Every row belongs to one group in each of 4 separate groupings. Each group adds its own fixed numbers to the row, and there is some noise. The rows also spread widely along 10 directions, which tell nothing about the answers.
In the rows, zero is written as 128.
Some rows, each with its group in each grouping after it:
[123 129 113 121 116 132 120 125 127 133 145 120 142 132 128 120 121 115
 109 139 130 123 128 125 148 141 133 120 117 140 118 123 110 119 128 145
 162 118 111 132 124 116 128 127]  (1) (2) Y S
[121 179 141 122 113 185 130 154 112 148 125 107 163  81 117 126 134 101
 107 134  80 118  87 127 155  80 100 149 147 153  83 106 101 133 137 163
 149 122 109 152 115 173 128 177]  (0) (2) X T
[144 132 134 129 129 164 170 101 148 135 123 148 118 132 128 133 154 177
 147 162 141 108 130 171 120 151 114 128 160 115 105 111 106 106 179 122
 119 115 104  72 124 166  91 149]  (0) (0) U D
[120 106 118 149 131 115 137 138 163 100 158 123 119 136 159 113 132 135
 116 123 139 139 122 132 103 154 138 112 135 110 128 109 127 131 140 145
 102 151 150 102 127 121  96 107]  (1) (0) W Z
[162 127 154 178 146 112 115 124 145 134 127 119 109 168 135 113 153 154
 148 169 136 114 144 112 130 154 105 134 141 127 159 109 173 137 133 108
  93 124 102  85 153 109  93 109]  (2) (1) G T
[111 125 111 142 125 113 121 130 127 155 154 119 160 142 119 100 127 104
  94 123 116 136 122  95 175 130 136 121 106 115 147 142 155 127 119 117
 150 109 136 129 117  86 158  95]  (2) (1) W S
[115 114 115 122 151 106 145 114 141 130 150 138 129 146 130 132 143 153
 124 117 148 158 150 152 117 147 146 110 125 115 140 129 118 110 137 126
 152 117 143 113 112 123 131  98]  (0) (1) H Q
[115 135  80 138 138 139 166 116 130 129 121 157 150 145 116  96 124 161
 111 130 121 135 139 125 151 147 137 115 113 123 121  98 130 118 162 110
 136 128 122 127 155 112 126  98]  (2) (1) G Q
[113 144 140 133 100 136 156 143 116 135 168 153 163 140 112 112 137 132
 112 115 112 167 147 139 134 103 131 101 129 119 143 117 111 140 151 126
 122 142 147 104 157 126 153 108]  (2) (1) Y D
[135 126 149 149 117 117 134 119 119 135 138 146 130 163 105 126 128 147
 135 143 138 122 154 131 130 129 112 119 144 122 146 117 136 135 144 112
 105 137  96  90 151 119 118 116]  (0) (1) H Z
[116 122 129 141 144 120 131 125 151 134 147 110 134 129 144 121 134 137
 109 102 131 146 107 123 136 131 131 121 131 108 134 123 130 101 124 132
 127 122 160 118 102 125 121 109]  (2) (0) X Q
[135 144 146 126 150 141 136 159 141 124 122 127 116 104 134 126 151 118
 149 131 128 164 139 129 114 121 137 142 124 121 122 151 132 143 140 128
 113 139 147 119 133 158 135 144]  (1) (2) U Z
[137 127 140 146 132 117 117 152 123 120 141 125 128 136 123 115 127 119
 134 137 131 143 141 112 124 128 133 139 124 126 139 129 148 151 117 126
 103 148 125 120 152 120 131 122]  (1) (1) X S
[149 154 148 128 155 115 109 157 126 114 150 102 121 122 144 141 135 129
 132 111 112 172 138 148  88 108 136 144 122 165 143 102 118 157  94 166
 159 134 148 162 132 163 126 130]  (0) (1) G D
[157 115 164 124  97 109 101 115 127 140 132 127 135 157 109 155 127 146
 134 138 141 114 136 139 113 118 116 133 151 132 133 127 123 131 123 133
 122 125 105 116 137 130 115 138]  (2) (1) H Z
[124 149 142 165 163 139 155 140 128 151 125 131 130 124 119 108 154 127
 137 134 124 151 136 110 159 124 119 140 135 105 152 147 158 129 145  92
 110 115 130  91 122 134 144 117]  (0) (1) U S
[158  88 141 150 119 109 119 124 161  82 135 142  93 175 155 134 139 186
 138 144 160 124 138 157  63 160 141 129 156 110 133  90 115 133 146 137
  77 155 124  94 143 127  62 126]  (2) (1) Y S
[137 139  97 137 168 131 141 120 132 131 105 127 116 137 129  98 131 143
 132 150 137 123 142 121 148 155 129 145 105 140 120 108 144 120 132 119
 148 127  94 134 132 128 114 118]  (0) (2) H Q
[143 132 129 151 160 123 111 139 148 121 103  99 106 117 150 121 131 129
 135 142 132 119 113 100 128 146 122 153 133 128 129 121 151 127 111 134
 117 126 115 138 118 132 104 143]  (1) (2) G T
[112  99 106  93  74 108 145  92 137 141 177 164 164 172 105 119 115 133
 102 142 150 123 163 155 140 158 148  87 105 113 126 138 107 111 152 126
 145 121 130  92 145  82 151  91]  (2) (0) G D
[147 161 137 124 123 125 105 150 100 108 141 117 136 130 123 146 120 133
 125 110 107 148 137 145  88  90 125 139 129 183 121  85 103 160 101 164
 162 157 120 187 164 167 124 137]  (1) (1) H T
[155 148 144 133 133 124 119  95 123 142 119 123 130 158 127 154 141 168
 136 146 128 119 146 156 128 134 113 116 139 158 119 107 102  93 135 131
 172 103 101 130 134 154 111 132]  (2) (2) X T
[177 158 178 150 122 123 123 128 105 141 137 140 129 167  96 132 148 151
 166 167 125 138 186 146 118 112 107 135 134 161 149 113 140 156 134 112
 118 135  91  96 193 145 123 128]  (2) (1) X D
[146 102 154 114 130  96  97 111 142 145 115 117 111 144 125 160 133 133
 143 140 169 123 141 128 130 151 142 141 135 110 147 174 127  98 107 117
 136  97 115 105  94 129 131 139]  (0) (2) Y S
[124 127 129 115 123 129 126 145 138 134 154 126 141 121 124 127 148 109
 131 137 131 147 145 137 118 129 145 123 119 128 128 152 132 144 130 134
 137 132 141 118 130 125 149 126]  (1) (1) H T
[152 143 129 132 145 139 120 121 124 161 116 104 130 121 117 139 136 134
 140 148 124 117 115 121 158 134 119 142 133 146 127 128 134 114 119 122
 174  97  96 136 111 141 127 143]  (1) (1) Y D
[134 112 146 143 114 132 136 124 126 126 111 149 128 138 107 129 126 152
 141 138 144 115 130 118 126 125 121 142 168 105 131 128 138 125 141 107
  72 143 106  94 150 125 113 141]  (1) (1) X Q
[104  84 111 131 105 122 113 183 152 109 144 119 135 104 137  89 113  78
 100 116 139 137  95  76 134 131 163 155 123  79 135 159 164 160 114 132
  59 160 153 123 112  83 142 127]  (1) (1) Y S
[135 150 115 141 137 148 146 149 134 138 162 125 132 126 126  78 146 102
 133 167 116 137 150 120 148 145 119 129  97 143 125 117 156 159 145 132
 125 139 116  97 160 120 126 116]  (1) (0) G D
[159 136 162 109  75 141  91 137 102 153 146 118 155 133  93 134 130 100
 131 167 120  96 133 133 133 104 110 154 144 160 119 136 127 159 117 151
 142 121  81 121 155 126 134 165]  (1) (1) U D

New rows. What belongs after each?
[115 131 114  93  86 155 153 112 113 150 112 167 163 121  82 141 105 131
 124 143 129 112 133 136 160 120 132 120 133 125  89 147  94 107 157 119
 140 124  90 130 145 139 157 152]  (1) (2) X Z
[125 155 107 156 146 168 154 147 143 129 128 128 138 115 135  91 155 138
 117 145 102 133 115 122 138 124 117 133 126 123 106  93 140 143 163 128
 118 142 122 119 138 141 111 125]  (2) (1) H T
[141 129 141 140 143 110 150 115 116 134 104 154 120 146 104 142 127 167
 155 127 154 147 162 129 128 134 135 134 144 115 157 147 137 114 130  83
 113 126 117 108 154 136 148 119]  (1) (1) U D
[141 130 137 163 146  96 106 134 130 126 135 105 113 150 136 113 119 130
 121 119 141 125 132 103 130 131 117 137 123 137 159 108 152 135  98 121
 108 148 119 128 136 117 114 106]  (0) (0) H T
[130 145 145 129 114 129 132 135 130 137 154 135 142 134 126 122 143 132
 123 125 121 151 144 148 119 117 128 120 121 132 128 129 117 132 142 130
 126 137 146 118 148 140 137 117]  (2) (0) U T
[132 117 163 138  97 133 137 133 130 147 150 151 137 142 102 116 141 109
 147 159 151 128 155 121 142 130 124 128 137 100 136 173 151 139 144 101
  75 133 117  57 149 119 146 131]  (1) (0) X S
[161 144 209 147 120  88  87 117  92 189 139 117 135 164  84 156 131  99
 164 142 151 131 178 100 167 106 100 139 134 143 186 198 167 121  79  84
 123 100 101  84 151 121 175 126]  (1) (0) X S
[132 136 112 125 121 137 136 128 129 131 113 140 137 128 117 125 105 150
 116 113 127 121 117 128 130 115 129 141 124 133 109 105 116 128 133 126
 122 151 115 153 140 151 121 136]  (2) (0) H Z
[156 134 154 171 133 106 122 136 116 115 127 141 110 166 118 106 137 150
 146 150 136 124 166 125 108 132 111 137 139 137 157 101 154 158 136 111
  78 160  95  98 187 118 107 113]  (0) (1) U T
[142 127 148 145 157 117 110 137 160 133 169  89 119 133 156 123 169 119
 127 151 125 136 125 141 115 147 121 122 127 131 138 117 141 142 130 158
 152 111 132  96  96 125  98 121]  (0) (1) H Z
[124 116 135 126  85 131 127 128 109 154 151 149 159 148  90 116 120 102
 125 154 137 112 150 113 162 126 128 126 132 117 131 157 141 136 136 109
 111 126  99  94 154  94 157 123]  (1) (1) X S
[113 101  87 135 145 132 146 151 156 111 115 135 118 107 136 104 123 131
 122 126 138 140 111 104 130 151 162 137 118  91 122 133 145 130 146 117
  94 151 140 131 121 115 123 122]  (1) (1) Y Z
[135 117 110 127  79 140 116 151 119 118 157 136 148 139 109  87 112  96
 111 172 116  98 132 120 132 132 127 135 115 150  99  97 140 178 147 157
 104 169  85 125 182  97 111 132]  (1) (1) X Z
[147  89 160 134 107  85 102 120 149 118 154 133 117 182 135 124 143 134
 136 152 168 123 165 138 107 161 138 119 124 108 155 148 137 127 131 129
  97 128 126  72 141  87 117 107]  (2) (2) U S
[128 139 129 108  86 127 134 101 103 127 166 151 161 158 108 154 120 154
 113 125 122 131 150 170 106 118 118  96 152 161 117  93  74 121 138 160
 172 122 114 130 163 137 125 122]  (1) (1) G Q
[133 135 114 140 173 120 124 129 149 158 128  99 116 114 138 109 151 112
 138 147 137 135 133 106 159 157 137 143  97 122 138 167 167 118 120 103
 149 104 137 118 107 119 145 108]  (1) (0) U T
[126 137 110 156 155 102 141 134 111 131  93 146 119 139 101 112  88 141
 136  97 144 147 148  81 151 118 136 145 106 124 155 135 160 133 104  78
  92 169 120 155 166 130 153 105]  (1) (0) H Z
[144 140 168 167 122  87 130 104 107 112 158 136 121 192 125 149 129 181
 132 111 133 139 163 156  95 125  99  94 163 152 165  71 101 128 135 136
 128 139 112 106 174 132  98  93]  (0) (1) U Z
[120 101 128 123 117 100 146 125 147  94 157 152 134 155 138 139 129 171
 120 104 144 166 143 159  82 136 157 101 141 103 136 110  96 117 144 137
 110 147 161 112 136 127 121 101]  (2) (1) X D
[113 126  89 134  85 149 132 125 118 110 133 133 147 127 126 103  87 148
  74 113 114  87  80 123 129 122 118 132 148 138  92  52  90 126 140 159
 116 164  98 163 136 129  90 137]  (0) (0) Y T
[131 149 153 169 172 132 121 162 146 134 128  90 113 105 152 113 144 115
 135 105 124 154 104  91 131 109 114 157 136 121 147 126 164 140 104 124
  97 144 150 122 111 151 113 130]  (1) (0) H Q
[140  94 147 129 111 109  94 123 160 125 119 115 118 145 138 138 133 136
 126 143 157 104 114 118 118 142 130 137 144  98 127 140 138 115 121 130
  96 124 116 104 105 110 106 140]  (2) (2) H T
[110  90  87 101 115 119 112 124 145 148 107 128 145 112 119 127 108 121
  98 116 142 117  99 101 158 141 168 144 111  91 120 164 138 104 117 111
 135 113 134 159  91  94 157 129]  (2) (1) Y T
[123 149 128 120 107 141 159 103 123 136 195 149 155 162 124 132 169 146
 118 164 116 136 170 195 116 144 117  76 130 153 114  95  84 125 178 154
 189 112 114  82 147 132 122 101]  (0) (1) H T
[147 116 118 130 117 121 127 141 127 109 136 145 116 151 116  97 128 132
 134 166 132 119 159 137 109 149 138 142 111 139 121 107 142 169 149 133
 102 160  96 114 175 110 108 117]  (0) (1) U Z
[152 113 132 139 130 107 127 114 147 134 133 145 113 166 118 118 142 150
 149 157 155 124 171 137 124 159 132 123 111 124 138 134 154 129 146 105
 107 142 107  84 155 118 116 108]  (2) (0) H Z
[160 125 140  94 144 135 118  98 139 173  91 128 127 119 102 178 143 157
 157 148 142 121 132 152 143 132 142 150 133 132 109 173 121  89 131 108
 178  76 107 137  97 165 143 159]  (2) (1) X Z
[124 150 128 136 154 118 154  98 120 165 126 142 139 141 109 146 143 149
 145 128 140 147 159 131 161 138 129 106 125 126 145 161 129  90 132  83
 163 102 129 109 134 142 165 104]  (1) (0) W T
[126 104  77  89 132 115 129 127 139 132  99 144 133 117 116 116 102 135
 120 116 148 134 131 122 135 142 174 163  85 119 112 155 135 116 122 109
 136 141 136 167 130 121 149 123]  (2) (0) U Q
[156 131 148 127 149 122  96  98 131 159 109  92 123 129 133 183 135 156
 139 127 144 110 103 133 138 136 122 142 158 141 131 142 110  80  96 130
 195  72 109 148  74 158 118 155]  (1) (1) Y S
[135 145 161 143 149 108 123 132 143 147 154 110 134 143 136 126 156 125
 130 127 122 157 149 134 138 131 121 103 119 128 150 141 130 119 138 129
 147 108 148 101 123 126 136 107]  (2) (2) U Z
[136 138 168 134  82 113 111 130  85 137 117 147 154 144  82 158  91 134
 132 100 122 127 131 111 130  73 114 133 166 138 147 132 117 136 105 114
 106 149 102 144 172 143 154 143]  (1) (1) W Z
[138 141 139 150 143 160 157 120 147 137 108 145 130 124 128 134 153 171
 137 140 121 130 117 137 129 126 116 131 163 108 118 113 127 112 164 105
 104 119 125 103 128 156 106 140]  (2) (1) G T
[138 147 131 130 136 112 129 134 101 143 118 141 129 132 102 125 106 123
 138 116 139 148 160 113 142 115 137 151 104 144 144 153 140 136 105  98
 131 142 121 151 163 137 163 119]  (1) (0) U S
[163 131 160 151 150 117 111 150 135 119 106 118 107 131 136 136 134 157
 148 119 133 150 127 118 100 113 134 159 142 126 151 117 142 138 109 118
  95 145 131 132 139 155 110 140]  (2) (1) Y D
[141 127 132 120 109 133 115 109 117 164 115 135 146 136  95 137 125 127
 125 157 136  93 129 124 157 124 119 144 139 134 121 143 136 122 127 114
 146 107  82 117 123 122 138 142]  (0) (1) H T
[157 110 134 140 131 119  93 164 142 119 100 123 114 123 123 103 129 116
 140 149 132 123 126  91 117 125 148 180 116 117 133 147 180 170 110 114
  69 162 116 138 147 114 123 140]  (2) (1) W T
[133  93  91 118 114 125 134 133 152 100 115 149 122 143 127 111 112 155
 121 138 142 118 128 136  99 145 155 141 117 113 102 106 128 144 151 133
  96 163 115 137 144 117 103 126]  (2) (1) H Z
[122 125 129 135 133 114 136 120 140 120 162 131 125 146 142 130 127 141
 117 115 138 142 137 142 114 139 132 116 130 125 136 114 112 124 129 140
 132 130 144 111 122 132 118 108]  (0) (0) G S
[138 113 109 119 129 107 105 124 137 153 140 120 141 145 122 115 135 110
 117 154 132 127 144 120 155 149 151 139  92 132 130 156 153 132 117 125
 169 104 120 135 119  96 148 108]  (2) (1) W S
[156  91 162 147 123  99  98 143 142 138 111 126 108 142 111 126 131 116
 159 158 164 117 146  94 132 146 136 152 139  96 162 177 181 143 119  92
  62 138 104  81 140 100 130 133]  (1) (1) Y Z
[140 107 129 122 116 110 100 131 133 129 116 125 132 139 121 126 118 135
 115 119 137 119 119 116 120 126 140 158 133 122 132 133 141 132 113 129
 111 135 126 143 132 110 124 131]  (2) (1) U Q
[133 126  90 116 133 141 154 119 139 108 115 149 118 124 132 122 112 161
 133 136 141 124 133 142 113 150 148 135 123 132 104 103 114 125 141 130
 126 148 114 140 146 147 106 132]  (1) (0) G D
[137 143 122 120 107 114 106 104 105 150 133 119 149 150 100 134 110 118
 117 150 128 106 143 124 159 136 118 119 117 165 120 121 117 113 113 134
 177 113  83 145 147 112 144 124]  (1) (2) X T
[134 130 154 109  93 141 151 114 123 140 150 156 140 138 104 152 139 154
 139 134 144 135 150 171 116 118 128 113 156 119 124 134  88 113 153 126
 127 127 122  84 134 160 133 141]  (0) (0) Y D
[129 122 128  87 121 119 143 136 120 118 112 162 135 119 106 157 108 153
 142 104 144 166 151 152  96 105 166 145 131 121 129 150 102 132 115 124
 126 139 143 152 140 160 159 142]  (0) (1) G D
[162 113 174 130 102 112  93 165 129 113 135 122 110 130 122 119 123 110
 144 135 147 134 140 119  95 110 136 167 133 125 146 139 151 170 101 137
  64 170 121 108 152 136 118 150]  (0) (0) Y D
[134 146 112 137 126 143 157 110 127 147 133 145 135 144 113 114 131 154
 121 141 120 125 141 139 153 139 119 111 117 137 120 102 118 113 163 113
 145 129 107 115 149 139 117 114]  (2) (0) Y Z
[150 136 117 131 153 115 126 159 131 112 136 125 102 127 134 104 131 123
 149 137 140 164 166 129 108 141 156 146  89 148 138 130 145 160 114 127
 123 163 133 137 162 140 130 113]  (1) (0) Y D
[144 104 135 134 136 108 119 108 146 137 114 130 108 145 122 137 123 149
 140 139 163 108 133 126 127 150 128 138 135 113 135 136 142 113 123 111
 105 130 104 102 115 127 108 127]  (0) (0) H Z
[121 103 115  97 125 115 123 122 162 124 176 107 128 123 156 143 143 127
 116 127 150 150 125 163 107 161 161 105 114 123 122 143  94 108 127 162
 174 108 161 118  90 128 127 120]  (1) (0) Y D
[135 153 111 127 139 116 121 116 114 149 131 122 142 140 116 132 106 141
 110 106 122 139 134 127 150 116 125 127 101 163 127 108 118 117 111 131
 184 126 121 171 131 144 139 109]  (2) (0) H Z
[134 119 133 132 141  90 117 102 142 143 127 126 125 155 127 145 126 152
 133 121 151 135 149 126 133 149 136 120 118 120 155 146 137  98 112 103
 138 113 141 122 125 118 138 100]  (2) (0) G T
[135 125 118 124 111 120 112 107 131 144 149 118 150 147 127 123 123 137
 103 127 126 109 121 135 143 135 122 124 123 142 119 111 120 113 122 146
 167 115 119 136 124 119 115 119]  (2) (0) W Q
[145 128 129 156 122 123 147  81 126 135 102 153 128 181 109 128 115 187
 133 154 142  90 143 129 152 156 100 109 150 127 121  85 120  90 163 104
 114 124  69  93 159 121  93 118]  (2) (2) X Z
[126 117 120 116 117 100 125 105 115 137 125 136 139 146 105 143  89 140
 125 107 153 130 141 118 143 131 141 123 125 129 143 141 123 106 101 113
 143 125 122 143 139 120 156 113]  (1) (0) G D
[150 127 132 118 124 130 111 122 140 123 127 124 129 135 132 151 139 155
 129 138 131 121 128 151  99 125 134 139 135 139 115 113 113 129 128 145
 143 129 117 142 125 146 109 137]  (2) (1) H T
